The rows are grouped in 3 different ways at once. Each group adds its own fixed numbers to the row, and there is some noise. The rows also spread widely along 12 directions, which tell nothing about the answers.
(in the rows, 128 means zero)
Some rows, each with its group in each grouping after it:
[103 177 157  82 143 156 122 152 124 102 181 131 177 118 139  48  99 103
 146 172 149 105 130 128 123 134 108  87 154 131 121 143 104 130 149 138
 114 136 145 148 133 170 138 178 122 152] : J vozab Fosu
[ 88 141  93  18  88 112 109 124 101 148  94 131 161  77 132  89 125  84
 139 145 166 151 116 140 103 146 144 130 115 102 171 153 125 108 144 136
 101 132 139 120  78 151 150  95 140 125] : P Sidu Fosu
[118 120 170 126 154 107 126 132 146 124 153 159 131 142 137 100 113  86
 120 110 110 165 132 144 150 117 118 136 132 156 139 101 103 108 155 120
 149 131 113  97 164 161 114 141 138 114] : B fomo Zema
[144 121 132 164 147 116 127 127 135 130 142 114 115 172 128 163 138 144
 153 103 121 145 103 101 135 113 114 158 104 137 102 162 127 141 142 179
 116  91 156 163 134 109 130 157 153 104] : J Sidu Zema
[111 123  80 156  94 173 146  89 118 124 100 129 125 107 131 110 135 141
 137 128 139 125 132 107 121 104 135 134 148 125 114 157 147 122  92 123
 129 134 127 125  89 122 139 112 113 126] : P vozab kugob
[ 76 148 116  88  88 165 133  84 130 157 120 145 185  77 146  28 116 103
 133 162 152 128 148 111 130  89 122  95 144 119 133 140 120 127 119 139
 103 146 148 132  80 164 132 113 110 142] : B larez sugoz
[109 151 106 125 127 134 134 140 119  79 129 136 128 144 127  90 131 130
 119 117 119 125 115 159 130 149 153 138 158 126 126 149 156 102 114 137
 106 139 139 135 131 131 123 158 131 143] : P Nud niso
[144 113 153 180 132 114 128 129 142 159 158 133 114 123 159 157 141 115
 134 106 100 132 152  93 169  97  98 121 103 171 125 111 117 146 148 115
 155 106  91 111 160 124 122 109 154  61] : B larez nelu
[ 87 152 168  70  51 155 142 130 130 141 157 123 186  67 126 103  80 132
 135 182 151  59 178 121 132 119 151  76 142 117 168  92 140 136  90  91
 150 178 141 137 201 131 110 110  73 155] : J nubu kugob
[128 147 143  82 174 113  99 136 104 119 156 148 137 146 143  49 163  56
 115 123 136 183 125 166 130 145 103 127 126 144 143 141  85 119 204 127
 101 102 114  81  90 164 143 138 179 111] : P fomo niso
[146  87 140  84 120 156 128  84 135 124  88 113 132 108  92 137 168 130
 127 145 179 141 159 136 113 135 169 125 105 121 152 114 122  84  99  82
 165 147 140  95 125 148 128  97  67 175] : P nubu nelu
[165 123 196 136 179 117 128 125 130 116 179 112 135 163 108 115 178 152
  99 123 159 112 144 176 144 138 149 116 105 129 119 106 131 132 160 131
 125 126 158 147 172 111 111 134 114 155] : P Nud sugoz
[130 127 139 103  93 165 162  50 141 139  99 140 162  91  95  98 141 151
 131 154 150 103 139 122 121 117 146 105 128 102 126 133 144 104 102 109
 118 154 153 146  94 129 103 123  72 167] : J Sidu nelu
[188 150 186 124 158 142 135 139 129  76 152 131 127 132  96 119 135 137
 120 175 131  86 138 143 108 179 132  74 141 137 120 122 106 103 120  61
 161 131 130 128 136 150 125 170  85 173] : B fomo nelu
[156 121 125 122 151  65 126 168 137 108 107 149 115 121 126 145 120 137
 103 110 132 134 115 158 138 183 186 146 127 142 152 106 170  88 129 109
 156 136  91 111 175 120 123 125 117 138] : B fomo nelu
[130 115 110 156 173  99 101 180 133  78 117 131  76 198 121 164 119 112
 139  89 109 179  91 138 132 154 140 192 130 156 114 162 121  94 136 158
 146 113 121 114 173 127 147 162 151 122] : J Sidu sugoz
[105 122 164 126  91 122 154 115 143 122 141 165 128 104 126 132  98 120
 116 107 105 120 131 150 150 113 133 135 134 139 145  83 138  97 122  96
 150 169 115 119 195 120  89 118 118 118] : P fomo sugoz
[182 125 163 145 134 169 164  86 133 101 130 129 123 115 100 129 140 159
 130 149 135  92 120 121 105 141 131 105 123 129  97 112 113 118 111  76
 151 145 146 139 114 115 115 153  88 162] : P nubu sugoz
[ 86 135 150 132 100 156 130 126 123 106 158 122 132 168 112 118 120 120
 136 120 107 126 142 154 141  97 120 138 153 125 121 152 135 113 105 147
 119 134 164 142 168 137 110 156 120 132] : J Sidu kugob
[ 79 122 104 118  86  91 137 116 115 182 137 193 139 103 158 152  70 124
 102 106  80 138  82 117 119  74 105 119 114 113 147 106 127 194 143 140
 131 119 132 148  94 122 127 115 212  66] : B fomo Fosu
[ 77 171 104 119  98  84 121 152  95 138 159 149 158 124 173  81 117 107
 112  93  97 127 112 163 162 113 120 130 156 126 135 154 170 139 144 173
  69 116 121 142 127 118 126 125 193  76] : B larez Fosu
[142 108 131  81  79 120 112 128 103 119 111 114  87 134 116 200 159  81
 164 112 105 177 143 129 119 161  97 147 109 141 157 159  87  78 128 111
 137 111 124  87 129 121 146 111 140  89] : J fomo Fosu
[107 131 117  71 101 173 133  76 104  90  83 152 166 110  75  56 130 127
  95 189 151 112 140 177  77 139 159  77 165  85 152 154 118 104  63  79
 133 163 161 121  49 184 135 134  76 212] : B vozab nelu
[117 136 144 119  91 168 134 165 142 103 161  87 120 115 133 191  95 150
 171 151 131  84 132  77 109 117 120 111 121 139 116 132 130 114  83 120
 159 125 171 176 182 134 130 166 100 129] : P larez Fosu
[112  89 113 208 167 142 114 165 156 110 149 133  81 180 155 183 102 140
 142  81 114 164 109  87 156  77 126 181 115 176  99 112 123 145 124 144
 189 119 116 112 201 129 147 142 158 100] : P nubu sugoz
[141 128 131  93 143 127 153  85 154 169 132 141 167  74 146  66 138 125
 136 139 164 141 113 101 123 122 133 116 102 123 118 104 140 133 178 144
 105 120 136 157  82 134 113 145 121 126] : P vozab niso
[115 152 133  87  94 147 120 100  95 146 137 118 159  95 137  68 165 108
 131 149 167 124 160 143 136 126 122 100 124 120 150 149 119 127 140 123
  93 130 139 107 102 130 145  79 126 132] : P fomo sugoz
[181 114 157 119 127 131 126 121 145 181 140 122 118  90 143 182 135 133
 145 169 137 122 147  56 116 134 101  83  68 157 147  92  77 176 156  75
 182 102 116 122 120 118 149 102 127  87] : B fomo niso
[103 124 168 105 126 111 127 125 113 123 153 144 157 138 121  96 124 124
  70 131 142 102 147 189 130 115 156 112 128 114 156 100 133 149 124 111
 129 150 140 125 163 134 107 104 128 148] : P larez Zema
[200 113 174 128 146 144  95 182 129  92 158  42  80 145 116 215 188 115
 192 155 159 125 178  92 128 185 113 120  85 177 133 157  92  82 117  88
 177  87 117 108 196 135 163 128  84 117] : P vozab nelu

New rows, each followed by its group in each grouping:
[106 133  54 135 101 143 142 110 128 127  79 149 127 102 146 116 105 138
 138 118 117 144  91  87 107 112 135 143 143 121 108 162 152 119  98 152
 121 126 134 145  60 134 145 143 142 118] : B larez Fosu
[130 145 125 149 183 116 126 144 135 119 146 143 149 129 147  50 127 125
 112 125 152 138 124 138 147 137 150 128 150 144 109 130 150 130 156 147
 122 125 106 122 122 146 136 150 129 136] : B vozab kugob
[141 151 121 122 163 152 106 164 122  89 133 129 126 141 126 101 106 123
 140 166 150 116 122 106 107 157 132 107 137 148 119 152  86 146 131 115
 154 132 125 113 132 145 168 149 126 157] : J nubu sugoz
[106 116  77 149  97 116 128  80 105 170 101 152 132 128 148 112 154 121
 122  85 117 166 117 126 153  90 119 160 118 124 127 158 134 154 138 171
  91 120 120 107  77  96 143  80 181  86] : J nubu sugoz
[212 120 173  83 228 124 117 105 151 135 133 136 133 129 109  97 165 105
 135 165 180 174 109 107  86 165 116 101  84 137 106 121  61 122 220 125
 140  86 142 120  63 166 138 173 129 157] : J fomo nelu
[128 134 131 193 122 140 164 114 138  90 140 163 102 143 138 138 108 131
 122  84  63 125 112 120 150 117 104 148 161 158  93 124 138 108 120 115
 140 141 103 125 152 112  98 165 138  99] : J larez Fosu
[128 107 141 164 154 158 122 137 131  89 145 110  90 175 117 150 148 120
 138 100 118 154 139 129 134 119 130 154 137 156 107 139 118  97 121 129
 158 118 138 109 160 141 130 153 124 123] : P Nud kugob
[161 139 165 101  95 174 144 141 154 125 152  84 139  66 122 166 103 158
 190 196 167  67 139  54  93 146 123  76  99 135 120 118 109 127 102  99
 168 131 163 181 163 131 136 154  64 151] : P vozab sugoz
[125 143  97 136 108 162 154  69 132 137  98 162 145  86 141  56 130 116
 128 139 108 135 123 101 125 113 110 110 148 133 113 143 121 127 125 111
 109 133 119 122  40 142 122 143 127 118] : B larez niso
[123 107 119 137 188  93 100 188 143 114 143 136  87 163 155 176  96 105
 135  87 120 177  89 111 137 126 131 178 100 165 124 117 116 134 172 146
 174 103 107 120 180 140 152 149 177  85] : P Sidu Fosu
[175 167 168 203 149 124 155 111 122 116 179 108 150 156 145  94 181 174
 133 102 123  97 141 140 183 122 119 119 141 138  84 149 173 129 138 159
  81 103 136 149 137  89 112 148 125 119] : B fomo Zema
[121 133  85 158 154 155 116 158 129 117 124 133 117 138 143 136  96 163
 125 145 163 118 100  84 109 111 148 126 118 136 112 140 125 177 121 141
 164 121 141 140 123 128 172 132 143 144] : P fomo sugoz
[177 132 163  86 115 102 103 156  90 141 167  59 123 149 117 196 202 152
 137 145 169 108 147 149 114 167 136 104  74 110 158 146 133 149 144 138
 103  76 177 161 142  86 149 110 137 117] : P fomo niso
[188 157 179 116 156  64 130 150 116 115 174 117 130 151 119 137 173 136
 127 107 123 119 107 173 139 178 125 124 113 121 117 142 154 105 183 163
  79  86 144 162 150  98 106 169 156 116] : J fomo nelu
[ 91 123  98 165  78  89 132 151 125 134 127 114 115 144 161 186 138 149
 135  53 100 137 142 135 193 119 156 185 132 141 145 138 200 106 104 180
 114 139 110 126 215  65 120  88 147  77] : J Nud Fosu
[147 125 161 129 141 161 145 112 150  91 127 140 123 130 110 110 114 111
 137 148 120 124 135 110 109 135 115 115 139 149 110 129  85 101 123  99
 158 141 132 120 128 154 115 168  95 150] : J larez Zema
[170 133 127 194 203 103 136 160 164  88 131 161  83 157 146 131 103 117
 132  91  83 157  94 100 160 163 123 174 134 191 100 114 125 113 176 110
 168 127  61 100 175 118 123 173 143  97] : J Sidu niso
[102 129  98 144 101 164 111 129 106 129 135  91 135 139 148 117 153 124
 159 135 151 131 152 102 135 100 115 130 123 138 129 187 121 143  98 156
 115 107 139 122 112 137 167 101 138 114] : P vozab Zema
[108 148 129  91  39 141 104 169  80 101 142  56 134 128 123 178 160 137
 172 156 132  89 172 142 134 159 126 107 142 121 162 187 150  98  49 122
 113 121 155 140 164 117 160 106 101 124] : B vozab Fosu
[116 138 106 102  93  97 129 127 106 116 117 128 131 116 137 106 143 101
 143 109 123 145 114 153 124 147 129 152 137 123 137 172 144  91 128 157
  83 117 125 132 110 126 128 129 152 108] : P vozab Zema
[161 127 134 116 111 182 139  98 118 109 111  96 121 105 116 142 167 144
 150 149 165 116 158 108 119 147 136 109 121 133 129 137 121  97 101  80
 152 141 131 102 108 122 149 102  72 153] : P fomo Fosu
[200 133 144 130 105 124 158  92 103 141 131  92 138 127  99 171 181 201
 131 144 154  76 123 131  99 154 146 101 107  87 104 149 162 152 113 141
  96 104 181 184  96  60 121 138 112 146] : J nubu kugob
[109  97  84 122   6 102 182  49 133 203  62 157 137  41 131 194 117 189
 114  94 130 105 113 112 135  97 176 146  94  89 161  92 203 131  82 128
 120 162 136 157 128  46  95  44 112 100] : P fomo sugoz
[101 128 153 144 128 119 146 123 136  93 135 178 134 143 122  86  93  97
  89 105  90 125 138 167 150 125 135 141 163 151 140 102 121 107 122 101
 145 170  94  93 180 142  93 136 123 133] : J larez Zema
[ 84 143  69 165 125 164 120 141 137 112 105 147 117 126 160  88  96 105
 153 124 120 153 128  77 150 110 121 148 154 170 118 168 113 127 119 148
 143 146  99  95 128 139 163 122 141 114] : J Nud sugoz
[146 112 172 172 134 111 122 147 132 120 162 108 104 173 126 182 160 148
 132  95 117 139 145 146 165 122 130 144 115 149 126 116 141 114 120 134
 147 113 139 128 205 103 126 124 125 114] : B fomo sugoz
[ 95 177 148 108 133 155 146 133 161 124 164 162 176  77 162  23  67  95
 139 166 117 105 131  93 139 113 108  86 160 156 118 105 115 127 148 110
 132 152 117 140 135 179 110 182 114 131] : B larez niso
[125 140 143 136 137 108  90 212  96  99 193  99  93 195 142 195 135 117
 138 112 103 130 121 142 131 138 102 135 112 145 140 154 111 150 142 139
 132  79 146 135 186 122 156 152 191  85] : P fomo niso
[ 84 135  55 132  85 190 120 110 119  93  69 124 125  92 140  61 137  96
 158 136 156 151 162 109 147 134 145 150 167 154 139 179 133  69  72 109
 134 164  89  65 111 153 170  83  79 146] : P vozab sugoz
[136  97 155 130 171 112 123 100 132 128 130 169 129 151 113  91 142 106
  89 121 125 167 129 171 129 125 131 127 126 137 134 107  94 129 146 105
 150 135 115  99 110 152 126 121 138 137] : B vozab sugoz
[ 55 173 127  70  77 142 127 176 136 102 158 148 161 100 142  82  45  95
 147 166  92 101 115 111 110 117 115  94 166 129 145 133 127 115 100 131
 120 145 159 174 156 180 116 193 135 130] : B larez niso
[148 142 135 132 162 109 108 154 111 104 151 119 119 162 137 124 151 118
 124 114 122 143 119 147 132 146 119 127 133 141 113 155 125 122 143 141
 118  96 133 132 118 136 142 158 154 113] : B larez Fosu
[105 170 103 116  98 160  98 170 103 119 141  68 136 133 148 114 144 109
 192 156 157 121 162  90 141 139 119 127 139 138 127 204 132 120 113 167
 104 104 145 130 144 131 177 122 119 114] : J Sidu kugob
[ 88 179 179 141 118 151 151 124 125  98 197 186 158 124 153  40  82  81
 117 116  63 113 133 153 171 101  76  98 189 156 114 105 114 117 151  92
 123 155 102 109 156 166  98 168 149 102] : B fomo Fosu
[147  91 108 146 155 104 105 159 146 152 108 119  98 139 143 193 131 151
 132 123 158 163 123  91 128 129 158 147  85 149 139 118 124 149 129 140
 181 108 124 118 153 114 167  99 136 118] : B fomo sugoz
[125 128 133 136  85 125 126 162 137 142 147  88 130 124 138 196 115 169
 169 133 141  95 135  87 143 121 141 131 104 133 134 132 153 146 101 160
 141 123 156 167 204  86 137 119 117 122] : J nubu sugoz
[166  74 158 124 129  89 138  79 125 155 108 137 134 146  87 170 179 179
  61 118 146 125 145 192 126 140 183 122  96  98 167  84 157 148 104  92
 148 141 141 135 132  90 103  89  96 155] : B vozab niso
[162 152 183 138 154 136 121 151 122 100 188 111 122 139 136 115 156 103
 142 130 124 116 154 136 153 144  99 108 126 161 122 130 108 108 159  97
 137 108 114 105 171 144 127 143 131 113] : P fomo nelu
[167 120 165 136  86 152 126 139 130  96 120  88  92 126 102 199 144 134
 175 153 111 106 159 101 130 166 117 121 117 154 133 144 111  80  73  70
 171 133 130 123 179 117 137 125  70 127] : B Sidu sugoz
[140 140 153 110 165 103 128 151 118  86 144 179 130 151 102 105  91 130
  80 142 121 110  97 179 101 161 149 107 146 121 135 109 110 145 148 101
 147 149 133 130 146 130 118 161 141 166] : J fomo sugoz
[ 91 114  73 160 105  93 119 160 131 151 127 115 116 151 173 178 125 142
 163  57 107 176  97  99 167  83 129 188 118 138 118 156 183 124 116 213
 108  91 140 151 153 105 145 134 181  70] : B nubu Fosu
[ 80 118 123  96  92 176 116 157 157 128 131 113 130 100 149 161  65 112
 177 165 130 132 142  46 109  94 113 111 122 151 139 126  99 115  84 123
 183 133 152 140 160 180 148 150 102 125] : B larez Fosu
[115  99  98 132 144 118 135 102 168 155  85 193 119  75 160  92  91  72
 135 105 104 192 125  76 155 109 130 154 123 183 140  90 107 100 155  90
 185 149  45  49 122 166 131 102 136  87] : B nubu nelu
[139 139 141  86 154 142 110 135 126 123 130 128 160 114 130  76 113 105
 134 184 161 121 139 110 104 142 131  88 121 137 138 134  83 149 136  98
 154 129 133 108  95 172 162 131 117 157] : B nubu Zema
[163 144 141 140 132 123 146 120 126 127 147 101 143 110 147 117 166 156
 145 110 154 109 136 124 158 144 144 131 122 137 109 120 171 115 141 133
 113 127 122 133 146  92 126 118 109 121] : P nubu Fosu
[156 133 101 144 132  88 133 165 117  75  91 147 100 143 112 166 104 150
  95 127 116  95 105 152 105 188 175 139 142 130 141 142 148 128  92 101
 153 145 103 121 153  96 134 133 121 144] : J larez Zema
[167 127 112  93 126  93 134 128 125 130  93 121 132 106 110 144 143 162
 128 148 153 120 100 131  90 179 170 118 107 102 131 145 146 121 120 142
 113 118 166 171  85 103 138 139 120 153] : B Nud sugoz
[126 155  66 150  93 153 133 141 122 105 101 125 110 112 148 138 113 138
 166 140 105 125 104  70 114 140 115 125 144 141 118 177 138 120  94 129
 125 113 127 139  87 124 159 155 141 107] : B fomo niso
[ 82 117 127  91  93 138 144  36 121 205 124 143 195 105 130  82 147 142
 106 122 160 141 136 134 144  58 133 116  99  83 144 120 144 173 146 170
  89 136 170 152  74 114 115  77 134 122] : J Sidu Fosu
[113 137 140 117  90 117 147 108 118 129 136 155 138 112 126 113 122 129
 108 114 120 118 119 160 136 121 137 127 134 117 138 113 148 118 130 121
 115 147 133 133 143 111 107 115 134 125] : P fomo sugoz
[204 125 159 147 168 144 108 135  98 112 134  96 107 157 107 151 184 146
 107 166 167 111 169 142 116 173 141  91 116 137 131 136  99 150 123  70
 170 107 120  87 112 117 167 102  99 148] : B fomo kugob
[121 176 102 176 136 162 162 130 148  82 139 141 140 104 162  38 105 133
 165 102 119 118 104 102 167 125 128 151 175 159  72 147 173  83 132 148
  99 149 110 134 141 129 120 178 114 133] : P nubu sugoz
[108  93 123  84 184 132 104 143 167 138 113 153 117 135 129 122  87  87
 134 137 162 204 112  94  98 111 142 149 108 145 134 105  78 118 171 152
 183 122 138 101 135 182 144 157 133 143] : J fomo kugob
[123 130  87 183  66 129 123 109  80 144 111 143  96 128 151 154 145 113
 113 109  84 119 156 121 157 116  96 131 133 152 149 165 111 168 106 100
 130 129  75  71 119  80 156  47 174  56] : J larez sugoz
[142 148 174 151 142 166 130 140 122  67 166 124 130 165 108  94 138 126
 121 157 108 100 159 155 137 149 115  93 165 150 125 133 108 112  97  70
 150 140 122 118 154 153 125 169  96 156] : B vozab niso
[122 130 131 143 137  97 140 100 123 134 121 168 140 141 129  86 128 110
  97  98 107 141 118 162 161 122 138 151 134 137 135 129 138 137 152 130
 115 144  99 102 128 114 112 106 144 113] : J Sidu Zema
[117 150 158 120 104 153 117 128  98 123 174 109 145 141 128 108 155 122
 129 137 144 111 156 150 143 111 109 106 125 126 135 146 119 138 125 127
 108 118 158 128 146 128 140 111 137 127] : P fomo sugoz
[196  97 137 127 141  79 146  94 141 156 105 136 119 109 117 164 165 156
 123 113 146 143 103 127 117 163 147 144  86 122 121 118 137 130 164 144
 123 115 128 152 108  78 118 122 126 121] : J vozab sugoz
[112 174  92 105 121 144 158  86 126 151 120 148 189  58 155   6 120 133
 132 140 172 110 113 118 133 118 155 116 151 107 103 134 179 128 154 158
  79 142 130 145  68 128 122 134 121 145] : P nubu kugob
[132 144 117 152 108 161 143 112 124 121 134 128 136 124 126 122 124 145
 142 146 111  98 118  97 111 104 105  94 137 122 102 166 130 137  97 133
 118 106 158 167  84 143 130 165 140 122] : B larez nelu
[ 92 117 106 100  98 158 137 107 140 137 110 156 142  89 128 111  78 126
 136 148 139 127 110  94 100  96 134 120 122 122 133 113 110 140 111 110
 158 155 146 134 108 149 137 127 124 142] : P nubu sugoz
[143 122  96 140 187  53 132 112 123 132 110 189 118 159 137  92 147 118
  66  69 101 184  77 181 139 152 158 173 126 130 129 125 146 145 198 163
  94 121  98 114  91  97 116 132 198 103] : J Nud niso
[139 119 110 161 156 130 120 154 152 108 125 126  97 156 145 153 132 128
 154 107 112 175 108  91 136 132 126 156 125 161 110 136 129 104 132 150
 149 103 125 125 140 137 145 169 140 110] : B fomo niso
[129 132 155 106 128 128 136 133 152 124 143 152 135 110 127 122  88 114
 139 147 111 128 102 104  99 124 110 107 126 135 116 119 100 121 132 122
 143 125 155 165 124 157 113 184 136 128] : B larez sugoz
[132 140 112 178 108 132 139  88 106 138 139 130 121 131 146 112 175 116
 143  80  99 139 127 125 173 100  96 151 125 143 108 170 148 122 143 140
  86 100 107 116  99 108 123 105 164  67] : P Sidu nelu
[135 117 127 110 145 127 134  99 126 124 127 135 131 125 137  97 159 105
 134 105 138 170 114 142 132 128 119 146 124 134 116 137 128  96 156 139
 108 116 124 118  94 141 128 137 139 118] : P vozab Fosu
[156 127 125  89 102 105 132 147 132  96  89 153  90  98 111 162 101  95
 151 135 104 143 104 123 100 198 132 142 130 149 147 131 101  65 129  91
 152 146 104 104 145 122 127 146 115 127] : J fomo sugoz
[110 133 137 117 116 131 139 122 148 121 135 139 134 104 151 106 114  90
 168 104 101 161 127 104 154 116 107 147 145 159 120 121 129  76 132 128
 133 134 113 113 143 154 121 154 124 101] : B nubu Fosu
[ 93 137 121  98  81 119 135 135 128 122 128 139 133 103 130 126 103 122
 142 115 114 122 106 135 122 129 140 138 130 118 137 135 151 103 116 146
 110 141 154 161 146 122 114 139 140 120] : P Nud sugoz
[148 115 188 111 152 101 105 138 109 154 201  89 146 165 119 149 186 135
 121 125 161 121 148 163 139 112 122 105  82 110 138 130 127 160 163 159
 109  80 170 162 156 128 127 123 156 117] : P vozab nelu
[110 114 210 153  94 147 138 119 152 159 208  92 158 144 128 160 138 158
 148 127 136  95 181 119 174  70 110 107 106 136 129 101 134 149 116 154
 136 131 168 168 238 108  97 121 100 120] : J vozab sugoz
[141 137 160  87 171 143 108 194 154 104 161 121 125 116 126 134  62 114
 149 194 147 108 114  78  69 149 125  81 119 144 117 114  82 141 138 110
 186 112 155 164 149 184 145 206 117 150] : B larez kugob
[118 177 194 108  97 204 149  93 155 151 186 123 192  48 156  30 111  88
 177 194 132  80 190  58 154  93  69  41 140 163 118 116  89 120 139  85
 133 137 123 130 124 188 109 146  83 120] : B larez nelu
[133 146 150 103 123 137 100 135 112 185 163 122 161  96 158 107 126 108
 134 183 163 115 159  88 131 111  98  65  89 143 154 122  71 202 163 109
 147 107 127 111 113 143 177  76 155 100] : B fomo sugoz
[135 133 156 108 131 166 142 111 138 125 143 149 143 113 107 112  93 139
 119 177 144 102 131 109  93 120 122  82 135 121 124 108  94 150 131  94
 163 142 154 137 122 147 124 156 104 159] : J fomo kugob
[104 123 114 110 110 128 118 135  96 123 136 130 132 137 121 125 128 129
 102 136 141 118 129 163 106 123 145 121 134 108 146 143 136 153 112 124
 126 126 143 129 120 129 140 113 145 130] : P vozab kugob
